There are 3 ways to turn a row about zero (a turn may also mirror it). The second row of each pair is the first, turned, with some noise.
In the rows, zero is written as 128.
Some pairs, each with its turn after it:
[171 107 168  82  96]
[ 67  71 132 117 122] -> Muvo

[ 96  78 172 104 146]
[112 119 154  61 156] -> Muvo

[142 161 158 159 117]
[150 116 113  92 164] -> kase

[118 141 130 114 171]
[121 153 103 118 160] -> Muvo

[ 87  94 176 138  86]
[ 60 138 129 154  88] -> fota

[ 96 142 141 107 134]
[138 126 104  96 136] -> Muvo

[142 157 115 117 107]
[137 140 128  89 124] -> fota

[120 159 176 177 101]
[158  90  91  87 157] -> kase

[157 117 176 162 116]
[131  78 163 144 157] -> Muvo

[136  80 148 149 128]
[113  96 113 162 107] -> fota

[157 159 133  97 102]
[148 138 144  84 101] -> fota

[152 156  92 132 171]
[183 127 120 120 168] -> fota

[ 92 137 146  79 141]
[ 84  94 143 154 137] -> kase

[102 127 113 162 170]
[118 150  77 149 134] -> kase

[176  88 138 161 141]
[104 124 183 161 153] -> Muvo

[ 87 172 165 119 111]
[107 196 142 124 110] -> fota

[ 84 166  86 157  78]
[ 94 126  88  60  94] -> kase

[ 78 117 178 165 173]
[135  93  60 174 158] -> kase

New pairs, each followed by its turn:
[113 147 145 118 136]
[131 156 141 135 125] -> fota

[ 78 109 156 123 146]
[112  90 101 166 123] -> kase

[ 94  86 111  81  80]
[107  93 157 135  55] -> kase

[125  78 123 157 124]
[102  88 105 154 130] -> fota

[116 130 132 102  81]
[ 92 131 147  95 107] -> fota

[138 163  91  79 137]
[ 97 154  73 137 108] -> Muvo

[ 79 149 129  83  92]
[ 73  81 142 108 108] -> kase

[ 92 154 122 172  94]
[193 118 127 135 106] -> Muvo

[ 96 164 166 172 155]
[134 190  98 170 128] -> fota

[154  98 106 103 160]
[156  83 151 136 145] -> fota

[146  80 155 144 111]
[116 100 182 123 132] -> Muvo

[108 143 165 110 141]
[132 161 155 149 112] -> fota

[120  96 129  79 136]
[113 115 162 171 108] -> kase

[116 117  89 121 145]
[123 173 127 125 114] -> Muvo

[169 167 154  84 150]
[ 85 106  77 144 157] -> Muvo

[142  89 149  82 108]
[142  98 178 152 107] -> kase

[ 91 103 139  77 136]
[106 136 118  63 125] -> Muvo

[101 134  97  94 119]
[107 132 160 101 158] -> fota

[114 178 141  94  96]
[ 88  92 150  91 146] -> kase

[145 122 133 125 136]
[139 134 140 137 136] -> kase

[131  79 131 153 178]
[140  92 116 189 146] -> fota

[178 140 102 168 159]
[185 109  81 128 144] -> fota

[152 112 101  90 152]
[ 75 157 121 131 123] -> Muvo

[132 111 157 128 102]
[156  98 136 123 119] -> kase

[ 99  89 107 107 130]
[111 123 128 158  84] -> kase

[178  87  92 130 170]
[ 75 174 164 162 141] -> Muvo

[144  79  88 122 172]
[148  68 137 153 170] -> fota

[163  88  78 140 125]
[ 98 160 169 159 101] -> Muvo

[152 179 107 125 168]
[122 153  81 169 152] -> Muvo

[121 156 154 177  94]
[154 105  92  78 141] -> kase

[161 164  97 154  78]
[145 107 118 187  82] -> Muvo

[155  89 130 127 105]
[116  84 124 123 102] -> fota

[127 105  78 120 161]
[109 188 137 131 121] -> Muvo

[179 145 114 145 133]
[171 114  98 107 121] -> fota

[ 87 120 153 148 104]
[168 107 145  98 124] -> Muvo

[138 151 142 164  96]
[153 117 111  81 137] -> kase

[ 98  91  80 136 127]
[138 175 157 113  95] -> Muvo

[147 158 123 138 154]
[167 144 116 125 136] -> fota

[147 117 176  81 170]
[168 125 183 164  97] -> fota

[ 85  89 108 141 175]
[141 186 155  93 148] -> Muvo

[ 81 138 111 128 171]
[152 177 109 103 149] -> Muvo

[ 86 163 141  79 150]
[130 178 185 130 145] -> fota

[112  89  85  83 174]
[ 89 161 146 192 101] -> kase

